The rows are grouped in 4 different ways at once. Each group adds its own fixed numbers to the row, and there is some noise. The rows also spread widely along 12 directions, which tell nothing about the answers.
Some rows, each with its group in each grouping after it:
-365,-51,4,307,112,-4,-204,69,74,167,-151,124,-239,-20,178,-182,208,-145,7,220,-206,-124,293,-238,-73,-39,-88,11,69,-121,362,-209,107,-80,184,220,-38,130,132
k976 k240 k535 k929
-257,14,-107,5,64,-56,12,113,-158,-88,-111,51,-16,160,127,-181,-172,-182,-12,-29,67,207,35,101,130,113,-100,111,-138,-184,128,93,265,-221,61,56,29,151,252
k874 k273 k535 k298
-185,-78,52,53,152,-256,-57,55,78,188,32,-2,-18,306,328,-121,131,-173,-200,-158,14,-205,-139,192,-78,-62,-104,285,-147,-47,-111,104,65,59,225,-42,15,361,78
k519 k879 k254 k543
228,-220,120,-177,-96,20,148,-7,-140,-205,215,110,187,98,-22,-67,-127,-149,-87,-272,-9,4,71,84,14,-285,167,103,-74,165,142,-46,-16,101,-19,-28,-151,28,39
k726 k494 k145 k298
-85,-14,-15,-116,39,-59,28,38,-176,99,-206,43,13,8,-59,-62,-118,-88,2,-148,193,217,1,-41,240,61,-285,18,-172,-18,-78,-140,100,-144,-74,-13,5,142,131
k519 k879 k885 k306
119,-7,149,-37,142,-419,95,36,142,-24,149,-17,114,316,320,-191,101,-168,-4,-427,-138,-151,-39,545,-16,-172,-91,374,-280,-17,-353,-16,110,-201,141,-183,117,379,-28
k726 k273 k145 k543
148,-104,104,239,93,106,67,-53,54,-224,150,172,-127,-25,248,-21,-87,-74,74,21,-324,129,236,229,15,-65,280,83,-111,-69,98,-62,145,-367,-112,116,82,-142,-11
k976 k494 k254 k929
334,334,345,262,286,5,-36,-167,351,28,-26,-58,24,142,75,141,466,-5,-214,174,-196,-216,-98,127,-46,5,-39,15,48,-111,-329,5,-272,-117,108,-22,164,168,46
k874 k240 k885 k306
-194,-92,-47,-5,102,-152,-104,75,-111,-108,5,-41,4,178,100,-139,50,-99,-109,-41,127,-104,11,70,-38,-14,-20,64,-64,30,87,92,27,-29,64,89,-9,236,182
k874 k240 k885 k298
-143,-16,-114,-182,15,-113,-233,125,-55,-26,29,-101,174,11,-179,-123,269,-21,-81,-313,52,-149,-79,74,39,-105,-201,-38,83,237,76,-100,-206,243,-63,-4,-121,116,52
k874 k240 k535 k543
154,257,84,-54,-30,-109,-172,-199,-287,-81,-279,258,-105,8,46,-293,53,-53,-129,-150,135,-71,-153,240,280,75,76,-214,174,5,-72,-163,-33,-250,-60,196,44,50,-46
k726 k240 k145 k543
258,-317,-105,-114,-160,-177,-14,187,-97,-304,440,-92,159,17,-186,30,-69,249,95,-181,12,33,-23,219,-141,34,-18,151,-56,346,-87,240,-126,248,-19,-148,91,55,44
k976 k240 k145 k543
-272,-223,-87,-74,241,-39,-103,66,30,-301,252,-230,149,134,76,-41,192,-92,-96,-118,-27,-223,98,131,-144,-264,178,-41,-66,245,190,29,-132,115,-215,163,-139,42,24
k874 k240 k885 k929
-242,-183,-269,76,-2,210,-3,-32,-45,-81,154,-29,-62,-26,205,-73,-310,51,60,225,126,58,-7,58,-143,60,435,29,-63,-22,316,250,178,12,-119,116,-42,-179,-119
k519 k240 k254 k929
-193,-370,-62,-145,-87,272,10,79,-188,-145,114,267,76,-8,-8,-114,-168,-206,-1,-145,-15,190,372,-171,15,-310,241,31,5,112,549,-131,136,36,-80,40,-285,-49,136
k874 k240 k885 k543
-57,6,-86,-150,-12,279,-217,-54,-333,231,-195,133,34,-195,-133,-109,16,-22,-212,-41,70,51,-155,-170,98,4,114,-47,82,162,190,30,-213,323,-83,84,-152,-212,-62
k726 k240 k254 k543
319,91,100,7,-28,-33,110,-163,-140,-241,-127,108,-35,23,-117,48,-206,-32,40,-6,115,254,114,64,283,64,-35,-209,-50,-106,-199,-171,85,-407,-141,124,138,-36,96
k726 k879 k254 k929
156,66,89,-129,138,243,27,-137,76,107,142,51,162,21,193,-31,39,-95,-148,-206,-194,-48,-245,306,-67,-212,318,271,-104,78,-90,96,-137,115,-24,-112,-49,-146,-239
k726 k879 k885 k929
52,40,-32,129,-145,-71,-78,-34,198,96,226,176,-113,-9,269,-223,18,91,123,3,-105,-208,-179,262,-203,-1,216,265,132,-21,105,45,103,-17,249,-142,-10,65,-207
k519 k494 k145 k543
156,-72,84,78,-68,-314,-76,-19,-222,75,-79,60,-144,273,131,-130,-18,10,-271,192,302,-197,-215,3,-149,157,8,178,-15,24,-184,256,-49,175,406,40,134,422,164
k726 k240 k254 k298
-215,-133,-86,119,76,112,72,49,235,-95,160,-101,78,77,63,3,-74,-105,139,119,-15,25,225,-66,-117,-132,74,24,-57,-97,271,-48,188,-48,5,16,-51,64,75
k519 k240 k885 k929
-187,-24,-26,-3,90,128,-38,-24,103,54,-45,-126,133,-60,-85,51,64,-94,21,6,13,-37,95,-231,104,-140,-37,-235,1,-19,195,-214,-60,6,-206,146,-164,-95,-29
k519 k494 k535 k543
-72,104,-123,-167,-147,254,-192,-41,-21,340,-71,150,53,-282,-139,-85,86,122,33,-119,0,-39,-252,-102,1,-65,24,64,153,139,167,-108,-248,257,15,-136,-231,-267,-190
k874 k879 k535 k298
-189,-126,-27,-20,267,45,94,72,143,136,68,-249,181,109,39,83,35,-147,-50,-64,-115,41,52,-43,-73,-150,-80,160,-317,-58,-35,84,-5,48,-51,26,22,-1,25
k726 k879 k145 k929
-169,94,-62,14,149,272,18,-33,147,260,-93,8,142,-150,-1,16,19,-108,108,-66,-171,135,29,-95,133,-92,-92,66,-111,-93,112,-141,-19,-6,-92,-79,-127,-177,-23
k519 k273 k535 k298
194,225,98,-24,178,224,-44,-89,-28,149,-191,141,94,-49,-8,-41,111,-143,-149,-190,-211,164,-121,148,197,48,-32,66,-55,-71,-83,-5,-105,-19,-58,-31,38,-61,42
k519 k240 k145 k543
-24,-512,-32,-35,-106,-64,48,-24,-176,174,144,378,-227,-19,374,-134,-267,26,163,-35,-2,-12,235,-2,-237,-247,321,363,-229,179,138,-96,130,-124,108,-67,-179,40,-219
k726 k879 k885 k929
287,-167,203,139,178,215,29,-39,119,184,15,181,-41,-160,-80,206,129,10,117,37,-357,209,286,-257,-25,-98,-103,55,-163,71,-48,-211,-196,-91,-75,-43,-14,-133,14
k519 k879 k145 k929
-63,-251,-42,-171,15,-139,-35,104,-283,-109,-79,94,13,1,-94,-70,-124,-99,69,-314,108,160,175,-26,190,-91,-273,-30,-142,208,10,-248,34,-118,-155,60,-45,145,162
k519 k879 k254 k929
361,175,119,-70,70,2,-69,-68,-336,-300,21,156,-25,118,152,-124,-29,-18,-253,-158,-97,116,-351,480,128,170,225,89,-2,128,-223,301,-73,-24,-30,100,201,0,-10
k726 k879 k254 k929
30,131,-6,-105,37,363,-139,-79,-239,-337,157,167,76,-67,114,-203,44,-134,-207,-121,-195,-17,-250,290,111,-105,468,-99,243,206,401,79,-110,177,-241,197,-147,-263,-126
k519 k494 k535 k929
237,87,125,91,141,75,89,-182,208,291,-112,-49,77,-72,-28,125,101,-12,10,33,-82,-46,7,-86,19,-62,-23,39,-165,-113,-219,-102,-192,-109,-17,-47,0,-77,-72
k726 k240 k145 k298
-65,-295,-94,49,-29,-54,112,52,29,-246,342,-42,43,64,122,10,-208,72,149,30,-34,80,163,130,-63,-86,136,96,-139,20,116,110,184,-131,-65,-12,42,-60,49
k976 k879 k885 k298

New rows. What belongs after each?
1,199,-72,-283,0,166,-46,-60,-81,-93,-78,-136,281,-63,-249,-50,10,-83,-66,-242,183,-8,-217,72,229,-107,-65,-225,96,152,59,-175,-185,210,-229,38,-125,-79,-32
k519 k240 k535 k929
-100,87,-189,-190,-71,-282,-175,-18,-253,-168,-204,-26,-23,4,-93,-251,-77,46,81,-333,402,-64,-153,275,204,72,-129,-159,22,122,-130,-187,-11,-210,-155,88,24,121,28
k874 k240 k254 k929
-76,22,76,9,-9,21,103,94,35,-153,39,41,176,181,-76,-129,5,-301,-65,-166,-53,121,153,-69,156,-149,-203,13,27,-147,248,-94,223,-32,110,38,-33,144,292
k726 k879 k145 k298
142,-244,168,147,177,238,-57,122,-114,-173,131,127,21,119,-32,87,155,-192,-243,64,-285,152,247,-148,-73,-77,36,109,-16,184,253,111,-118,264,59,88,-18,96,307
k519 k240 k254 k929
256,25,-112,-66,-293,21,16,64,286,-129,204,-59,200,-176,-436,77,-16,189,348,-215,83,110,78,-8,-42,-87,-227,23,95,117,-44,-231,-102,53,17,-312,-10,-21,28
k874 k240 k254 k929
-184,-118,91,125,158,96,-97,-72,-107,432,-149,180,-194,110,372,-119,115,-166,-338,187,-72,-134,-61,-151,-124,-60,184,252,-90,-72,149,125,6,126,221,117,-119,53,-47
k726 k879 k254 k306
-73,141,-193,-80,-186,-256,-93,-25,-21,-139,96,-55,53,105,123,-369,-77,25,27,-254,248,-241,-300,496,17,-15,127,119,112,6,-32,74,152,-14,115,-65,2,144,-114
k726 k240 k254 k298
109,-200,86,-117,-31,68,89,-79,-262,-10,-7,206,-28,92,120,-74,-203,-162,-156,-108,58,104,54,23,32,-153,186,136,-126,71,91,-11,65,-13,24,58,-83,39,13
k726 k879 k254 k929
-122,230,-19,121,268,-152,-30,-27,141,80,-196,-287,112,121,28,22,139,-60,-45,28,52,-67,-147,118,161,118,-237,-64,-158,-179,-275,3,-48,-153,-71,103,148,124,99
k519 k240 k535 k298
-62,-249,-61,101,29,94,18,-5,185,186,152,-56,-48,-157,37,164,-17,147,176,182,-138,-17,175,-177,-183,-118,54,68,-137,103,68,-63,-119,44,-61,-10,-70,-204,-147
k976 k879 k535 k929
348,-53,77,18,-14,237,94,-21,-59,-212,235,50,89,118,22,116,-155,8,-162,116,-24,173,-106,168,-144,40,341,163,-50,65,21,359,-50,139,49,-58,87,-37,77
k874 k240 k254 k929
1,120,-140,-49,53,55,100,-25,215,-207,204,-233,258,39,-60,93,-101,86,132,-117,-5,127,-96,326,98,2,71,-67,-99,-104,-171,105,59,-224,-250,-38,65,-182,-80
k874 k879 k535 k543
-176,183,-101,-351,34,117,-25,-39,120,193,-99,-194,339,-50,-161,-51,98,-140,-56,-391,138,-115,-266,117,75,-242,-66,77,-41,99,-2,-158,-203,243,-127,-112,-201,-25,-115
k874 k240 k535 k929
14,46,-92,33,53,-147,163,-97,213,176,-19,-228,52,48,128,96,-225,125,113,135,162,15,-104,210,-16,105,41,94,-284,-228,-391,128,83,-260,-19,-89,206,39,-81
k976 k240 k885 k543
126,-64,238,262,214,213,112,-55,185,79,98,159,0,175,236,122,124,-170,-186,181,-374,89,123,-21,-108,-63,149,253,-122,-163,71,136,6,-113,173,-4,23,-6,122
k874 k879 k535 k298
-25,-135,-2,-107,100,40,97,194,-175,-162,44,-177,201,113,-188,139,-117,-112,-159,-22,-18,314,24,-72,82,63,-237,63,-207,52,-11,182,-9,173,-57,79,125,89,321
k976 k879 k535 k929
138,-380,174,81,127,71,-164,99,-269,-146,92,350,-114,7,61,13,190,-50,-106,-40,-323,144,361,-157,-30,-90,22,49,-39,261,153,-68,-140,-76,-52,115,-74,14,162
k874 k879 k885 k543
100,74,-17,-76,167,371,-116,93,-267,165,-250,114,156,-260,-338,-1,99,-118,-106,-180,-266,387,18,-264,245,86,-250,33,-72,59,97,-8,-212,167,-128,-5,-21,-255,201
k726 k240 k145 k298
-17,131,29,158,-24,-269,-60,19,236,171,-174,-151,-39,131,-92,-25,92,0,50,67,236,-140,-40,-93,-33,73,-393,39,1,-143,-187,-166,12,19,273,-76,144,398,173
k519 k240 k254 k929
99,209,129,-130,-146,-32,-131,-122,-230,-36,-92,256,-11,93,16,-325,110,-150,-223,-194,88,-171,-253,107,161,-67,30,-41,284,62,160,-115,-36,116,159,63,-112,90,49
k726 k879 k145 k298
108,-244,130,237,209,34,107,90,267,3,246,-19,55,105,88,165,85,-71,98,15,-332,107,330,-54,-102,-116,-130,254,-253,-29,-33,19,3,-35,95,-140,52,88,174
k519 k273 k254 k298
245,-41,65,-18,72,156,77,-7,45,47,-16,-11,139,-42,-188,156,-51,-91,10,-121,-42,198,107,-76,81,-100,-136,65,-146,59,-82,-109,-116,67,-60,-80,8,4,119
k519 k240 k254 k929
149,33,94,248,90,121,-47,-28,-48,321,-140,304,-239,-6,307,-55,-66,-28,-139,189,-197,118,-106,30,-56,227,108,316,-114,-193,-84,189,71,-124,254,-28,124,34,11
k519 k494 k254 k543
245,206,148,-138,125,119,148,-86,217,-67,202,-158,335,124,-12,36,108,-143,-94,-222,-123,-48,-220,279,2,-187,102,171,-114,7,-146,89,-126,159,-16,-170,27,-4,-65
k726 k273 k145 k929
-351,6,-105,-129,145,83,-245,2,17,146,8,-174,149,-44,-49,-135,313,-58,-189,-159,49,-327,-202,-71,-72,-191,58,-50,101,193,263,-16,-290,411,-83,75,-273,-73,-52
k874 k240 k145 k298
181,-46,128,137,18,166,-153,62,-153,-169,42,238,-44,54,-132,-20,203,-51,-189,142,-144,106,164,-206,-28,65,48,-72,192,77,280,78,-119,144,102,117,-15,47,270
k874 k240 k145 k543
151,-341,92,213,135,-29,-3,6,171,15,292,109,-24,72,269,15,131,6,30,-56,-379,-116,258,157,-250,-230,205,343,-210,117,-25,38,-56,-85,107,-65,-6,9,-85
k726 k240 k254 k298
70,-122,-15,-67,-46,-53,12,24,-162,-26,29,46,-27,46,119,-79,-138,4,-23,-54,3,92,-52,206,-50,6,90,223,-156,96,-22,103,25,30,53,-4,63,97,36
k976 k240 k535 k929
264,110,213,105,274,201,-172,-47,-158,24,-65,194,-54,-51,54,21,301,-30,-244,-20,-280,78,-82,60,118,71,27,29,21,162,-70,34,-278,74,-83,51,16,-78,32
k519 k273 k254 k306
-261,-303,-260,-104,-181,-346,-25,6,159,15,216,-286,59,-51,-146,47,-66,279,293,-46,467,-288,79,-88,-119,-187,-120,-151,-50,183,-43,-231,-32,-37,-162,-68,-186,24,-193
k874 k879 k254 k306
17,6,13,168,39,5,-450,38,-333,-72,-169,352,-330,-133,-20,-220,257,106,-33,172,-108,-35,83,-158,-41,221,-27,-107,255,198,202,-76,-194,-22,93,205,38,49,128
k874 k240 k885 k929
-160,-242,-96,66,191,188,96,65,52,-247,323,-6,55,69,176,23,-117,-90,69,9,-248,171,209,150,-125,-117,312,103,-201,-9,258,185,171,-161,-181,85,-26,-195,5
k874 k879 k145 k929
-240,-153,-147,-295,-208,-75,60,-83,52,75,112,-224,242,55,-188,9,-180,40,33,-4,541,-246,-67,-267,-51,-267,1,-193,44,82,130,-154,-36,268,-63,-15,-246,61,-117
k726 k879 k885 k543
34,151,-11,-122,82,5,-101,59,-110,-276,-4,67,132,-26,-73,-198,64,-134,74,-364,-126,125,32,273,214,-65,-133,-10,3,90,6,-178,14,-138,-134,11,42,30,73
k726 k273 k885 k929
153,155,206,-20,202,134,53,-113,181,-21,120,-4,174,215,218,-37,174,-234,-245,-165,-165,-165,-215,371,-65,-208,207,256,-59,23,-74,71,-90,146,91,-84,4,193,0
k519 k240 k885 k929
-103,-58,55,53,129,-118,-3,163,37,131,-14,-164,53,92,-14,18,119,-58,-113,7,-30,-26,-28,-114,-44,19,-240,152,-132,-40,-6,60,-25,126,82,9,59,179,174
k976 k494 k145 k306
191,44,250,78,13,91,37,-12,-205,-262,-90,333,-44,221,88,-81,-40,-317,-298,-12,-87,205,113,52,167,6,94,-15,107,-142,191,-8,136,-192,106,149,34,174,322
k874 k494 k254 k543
-27,-261,-126,-227,-28,155,83,-21,-146,392,-168,-43,78,-195,-149,90,-275,14,67,-9,233,151,37,-336,-67,-102,52,81,-280,99,40,-51,-113,180,-80,-60,-156,-135,-111
k726 k240 k145 k929
-31,-89,18,41,163,192,-56,62,147,-188,255,-112,222,-67,-93,56,233,-103,-9,-182,-284,-71,98,5,33,-235,0,-56,36,136,237,-112,-152,123,-216,26,-141,-167,41
k519 k494 k254 k298
-37,97,14,-139,-60,-74,-31,-71,-111,53,-103,-69,111,143,-5,-117,9,-71,-188,-80,293,-185,-271,34,76,-41,-27,-16,52,79,24,-5,-100,225,78,42,-87,198,45
k519 k240 k535 k298
